There are 5 ways to turn a row about zero (a turn may also mirror it). The second row of each pair is the first, turned, with some noise. The first 45 pairs use one turn. New pairs use 2 turns, one after the other, and a turn may come again.
Known pairs, each followed by its turns in order:
[ 11  11  22  11  -9 -34   4 -11]
[ 25  -3 -10 -21 -13 -17  12  21]
j314

[ -3  19  19  -9 -17  35 -25 -12]
[-34 -15  -5  17  -9 -32   1  -6]
j314

[  2   6 -35   1  -8  18   7  -1]
[ 6 31 -9 -1 -4 21  9 13]
j244

[  0   7  -4 -24 -16  -6   9  22]
[ 10   4 -27  -4  24   5  17  -3]
j941

[ -6   5 -19  -3   0   8 -12  57]
[-40 -16   4 -23 -27  -1  18 -16]
j763

[ -1 -15   0  23  -1  -2   9 -20]
[ 14 -13  22   0  -1   2  15   8]
j314

[-26  21 -17   5   5   1   7  -9]
[-14 -23  -7  -9   1  26   6   3]
j314

[-27  18  10  -7 -15 -14   9   5]
[-20 -21  -8   0  10  23  17  -6]
j244

[-7  6 -7  0 -7  3  0  6]
[ 2  2 -7  5  3  8  6  3]
j244

[-14  32  38   9 -13 -14  18 -11]
[  8  -7  16  -6  37  41 -19   3]
j763

[-10   4  23  -4   4  -4 -16   5]
[  0 -19  22   1   1   2  -3  12]
j763

[  5   6  -6 -11  -6  -1  -3 -18]
[ 2 10  0 -7 -7  3  1 20]
j941

[ -4 -32 -33  25  31  -8  -1   5]
[ 13  11   7 -13   7  -8 -21  51]
j244

[17 18 -9 23 17 14 12 -4]
[ 10  16  25   2   7 -24 -24  -2]
j941

[ -5 -21   1  10  31   7  -2 -24]
[  8  18  -3  11   5 -30 -11  22]
j763

[  3 -30 -15  13 -22  18 -20  26]
[ -2 -38  -2 -18   5 -24  13 -19]
j941

[-21  -8 -12  -2   3 -20  -9 -14]
[-6 20 19 -4  1 17  8  9]
j340

[  5   9   7 -26  19 -10   9  23]
[-11  19  -6  18  29   5  18  -2]
j941

[-13  10 -12 -15 -31 -25 -27  16]
[-19 -15 -10  23   1  -5  40  15]
j244

[ 16  23 -22   1 -43   8  11  19]
[-30  12  -2 -24  38 -19   6  15]
j314

[-10   5   4 -12 -56 -14 -13  39]
[-16 -13  19  40  11  19  53   1]
j244

[-21 -14  -3  11   3 -23  43 -11]
[-27  -2  20 -38  12  21 -14  13]
j244

[ 15 -13  -1   3  34 -36  -3  -3]
[-16 -13   3  -7 -18 -30 -24  23]
j244

[ 17  14 -31  10   4 -22   0  -5]
[ 21  18  14   3 -22 -16  12   8]
j340

[-9  9  6  0 -6 -5  4 13]
[ 6 -8  9 -4 11  0  4 -9]
j340

[-23 -14  -5   7   8  -9 -17  35]
[ 23 -16  13  -7  15  33  -2  11]
j340

[-23   5  23  33   1   1 -16  -4]
[ 10 -26 -17  22  -3  -7  28   4]
j314

[  2   1  30   2 -10  10 -14  -3]
[-12 -10 -17  -9   0  11 -10 -23]
j340

[-16  -4  15 -31   3 -15  42  14]
[10  9 -5 21 27 42 16 -7]
j941

[-22  -1  -4  -4  22  -3 -14   2]
[-11 -14  -2   2  -3 -13  -1  26]
j763

[  0 -10   5   8  15 -19 -17   3]
[ 10 -13  12 -13   3 -19   8  13]
j763

[ 10  24 -18  30  -7 -29 -34  -4]
[ -8  17 -22 -22 -11  -3  51  -1]
j314

[ 25 -35  13  -9 -13  -7   3  20]
[ 21  34  11  17  12 -21 -14   5]
j314

[ -1  -2   7  19 -15  25  14  -8]
[ -4   0 -25 -21  10 -17   0   3]
j340

[-43  13  10 -40  13   5 -19  12]
[-26 -39   9  17 -22  18  -6  40]
j763

[ 19  17   0  19  22  11 -11   5]
[  2  -5 -13  -7   3  -8  17 -36]
j314

[  2 -39  32  12  -4  -6 -32  35]
[-30 -25  -7   6 -20 -14  36 -37]
j941

[ -7 -14  -7 -31  18   8  40  -6]
[-31  -3   5  33  16 -16   7  27]
j340

[-24   1 -30   2  21  -8 -14  -6]
[-13 -21  -7  15   5  -3 -29  27]
j941

[-27   4  16   0  25  -4 -16 -22]
[  1 -13  12  12  16 -10 -14  36]
j763

[42 32  1 17  6 14 32 -1]
[ 15 -10 -23  15 -17 -50  15 -12]
j340

[-27  18  26 -13  -2   4  13  21]
[  1 -35  -6   2  -4  30  10 -15]
j244

[-21  21  26  19 -24 -26  -7  21]
[  1 -37  27 -31  20  21 -15  -9]
j763

[  4 -16   6 -15  17 -10 -17   6]
[ -7  -9   8  14 -14  24  -4   0]
j340

[  1   1   4 -27 -31 -11  20  -5]
[ 27   6 -20  -9   1  24  21  11]
j941

New pairs, each followed by its turns in order:
[ 16   4  -6   2 -15  24  11  -7]
[-16   4  -2  20 -11  16   2  -2]
j314 j941

[-13 -13  -1  17  -6   8 -14   1]
[ -4   6   9  19 -11   3   0  17]
j941 j314

[ 36   7  -5  15 -19   8   9  -8]
[ 10  29  23   2 -13   7 -24  21]
j763 j941

[ 2 13 23  8 11 21  4 22]
[ -5 -26   2 -12 -30   6  -1  -4]
j941 j314

[ 19 -37  16  -4  -1   7  10   8]
[ -8 -39 -15  -4  10   9  14  -2]
j340 j941

[ -1   7   0  -4 -18  19 -30   5]
[-20   5  -8 -25  -4  15  16   9]
j763 j340

[-29  49   8 -19   5  -5  12 -34]
[-53   4 -30   3   6  -8  12 -33]
j941 j314

[  4  18  -3  19   3 -11  25   1]
[ 10  -3 -27 -12 -21   7  -3  -3]
j763 j244

[-11  11  -7 -25   5  -2  18   0]
[20  8 -7  6  9 24  4  4]
j763 j244

[ -2   7   0 -23 -12 -14   8 -27]
[-25   9   3  -1 -11  10   9 -27]
j941 j763

[-18  -6   4  13  24 -13 -18  -6]
[ 7 -9  3  6 37  0 10  9]
j941 j244

[ -7  22  15   0  -1   3 -15  -3]
[ 21 -13   2  20  -3   2   0 -11]
j763 j314

[ -7 -10  11   2 -19  36  -8 -26]
[-12  11 -15 -27   7  24  29  12]
j941 j941

[ 10   0  11 -14  32 -29  25  -8]
[-19  17  -9  25 -19   2  -7  34]
j244 j314

[ 23   5 -24  14 -31  19 -12  38]
[-22   8 -12 -16  26   9   5  45]
j314 j763

[-18 -13  30   1 -13 -46  22  19]
[ 24 -41  24 -30  19  -4   5   0]
j244 j244

[16 11 19 -1 -8 17 -6 -5]
[  7  -1  -4   0  18  -6 -23 -20]
j763 j244

[  6  -4  23  15  20  29  13 -20]
[-12 -14  34  -4  33   1   9   4]
j763 j763

[ -4 -24 -27   2  17  29  18  -6]
[-14   4  18  21 -13  19  30 -20]
j244 j763

[ -5  -1   6  -4   1 -25  11  19]
[ -6 -19  -1  -6  -2  17   6 -21]
j244 j941

[ -7   7  -2 -26  47  -4   7   9]
[ 7 19 22 12 -4 -5 42  9]
j244 j244

[-16  -2 -10 -38  17 -13   3  -3]
[  3  -6 -26  -1 -31  24  -2  -9]
j244 j763

[ 18  -5   6  -5   3  -9 -25  -4]
[  7  17   1   8  13   4  15 -16]
j340 j244

[ -9   6 -20 -46   4  27  11  11]
[-25 -11 -21  -7   7   2 -34 -32]
j763 j763

[ 21  -9  -5  16  -3 -11   0 -12]
[11 11 -4  1 11  7 24  9]
j763 j763

[  1  -6 -22   5  13 -13 -20   1]
[  8  13  -2 -21   2 -10   8 -20]
j340 j941

[ 12 -18 -31 -22  -8  -3  18  12]
[ 11  -5  24  -6 -27   3 -27  15]
j941 j244

[-27 -30  13 -25 -13  -6  21 -16]
[  7  -6  13   5 -14   1 -53   8]
j244 j314

[-15 -43  15  -9 -17 -16   5  13]
[-18  41  11   7 -10 -29  -2   9]
j763 j314

[  0 -12 -10 -16 -11  25  25 -10]
[ -6 -11 -14  -5   4  36   4 -17]
j314 j340

[-19  -7  -9  -5  10   4  14 -38]
[-12  -7  31   7 -20  -3  -9 -21]
j941 j763

[-14   9 -26  17  -1 -50  -2 -26]
[ 16 -29  -9 -10 -10 -50   6 -24]
j941 j941

[ -2  39  -5  -8 -20  -1  12 -12]
[ 32  14 -17 -15   8  12 -20   8]
j763 j244

[ 21  18 -33   6  28   1  12 -18]
[-34  14 -17 -20  19  15   8  20]
j763 j763

[ 19  41 -23 -16   3 -13   6 -13]
[ 14  -5  33   5  35   7 -28  -6]
j763 j941

[ 28   1   1 -20   0 -25  -2   8]
[  0  16  20  -8 -15  17  -7 -20]
j763 j244

[ 1 -7 35 -6  5 16 -3 20]
[ 37  17   5   7  -2 -16  -4  -7]
j244 j763

[-12   5   8  -3  30  30  29 -22]
[-16  11 -28   3  10 -25 -32 -26]
j763 j941

[ 10  10   9  19  11   3 -13   7]
[ 18  -3  14 -12   1  -9   7  16]
j340 j941

[-11 -21  36  -3  23   0  -5   0]
[  0  31  15  23  17 -18  -7   2]
j314 j244

[ -6 -19  25  24  12 -19  -8 -12]
[-18  20  -7  19  -2 -13  34  -3]
j763 j941

[ 8 24  2  9 22 27 18 11]
[-13  24  10  -1  -2  -3 -25  33]
j340 j244

[ 4  0 28 10 19  1 17 28]
[  7 -27  -7   7 -11   7  16 -33]
j763 j244

[ 10  28 -30  12 -30  23  14  16]
[-14   0   0  -5 -12   3 -11  58]
j314 j763

[-22  -1  13  -9  19   3 -36 -21]
[  1  13  -2 -45  14 -17 -14   3]
j314 j340

[ 19  23 -25   3  42  18  15 -23]
[ -6  26 -37  30  -5  -7  39   6]
j244 j244

[-24  26  -1  24 -15  11  -9 -17]
[  5  13 -15  15   2 -24  36   5]
j941 j244

[ -3  12 -11   2 -19   1  10  -9]
[ 11  16 -13 -13   0  -2  -5  11]
j763 j244

[ 12  24 -12   5 -10  17  28  19]
[  5  -2   3  38 -14 -12  16   7]
j340 j941

[  4 -16  13 -47 -34  17   7 -18]
[ 16  12 -37 -41 -16 -21 -24   7]
j763 j340

[-21  -4   5 -15 -16  -8   8  -9]
[ 11  -3 -11  -5  -9   6 -23  18]
j763 j340

[-4 -2 13 12  7 24 -9 -6]
[ 12  10   4  10   8 -13  24   4]
j244 j763

[  5 -18  -8  35  21   8   7  17]
[-32 -25 -19   1 -15  -6  18  -4]
j763 j244

[ -2 -15  -1 -17  -2   3 -48  27]
[ 21 -24  -2   6 -26  25  28 -17]
j763 j941

[ 24  -2  -8  22 -18 -20 -13  10]
[  8  -8 -11 -38  12   5 -17  -1]
j314 j314

[ 26  26   1   2 -19  19  46 -14]
[ 16  36 -46  25  15 -16   6 -15]
j763 j340

[ 13 -33 -11  15  19   4  18   8]
[-11   0  -5 -30 -31   4  -1 -15]
j340 j763

[ 4 -8  2  9 -9 14 14 -5]
[  8   6  15 -12   3  -4  -3  14]
j314 j763

[  3   9  13  -6 -21  -3  13  19]
[ -8  26 -11  -9 -17   2 -11  -6]
j941 j244

[ -5  30 -34  22   3  33   1  13]
[-30  -2  -2  -5  29  -2  27 -39]
j244 j314

[ -4  -9 -33   0 -17 -15  22  13]
[ -8  -1 -42  20 -11   1   7  -3]
j763 j763

[  5  -5   1  -5  20 -17   9  15]
[ -4 -17 -15 -10  -6   3  19 -13]
j244 j941

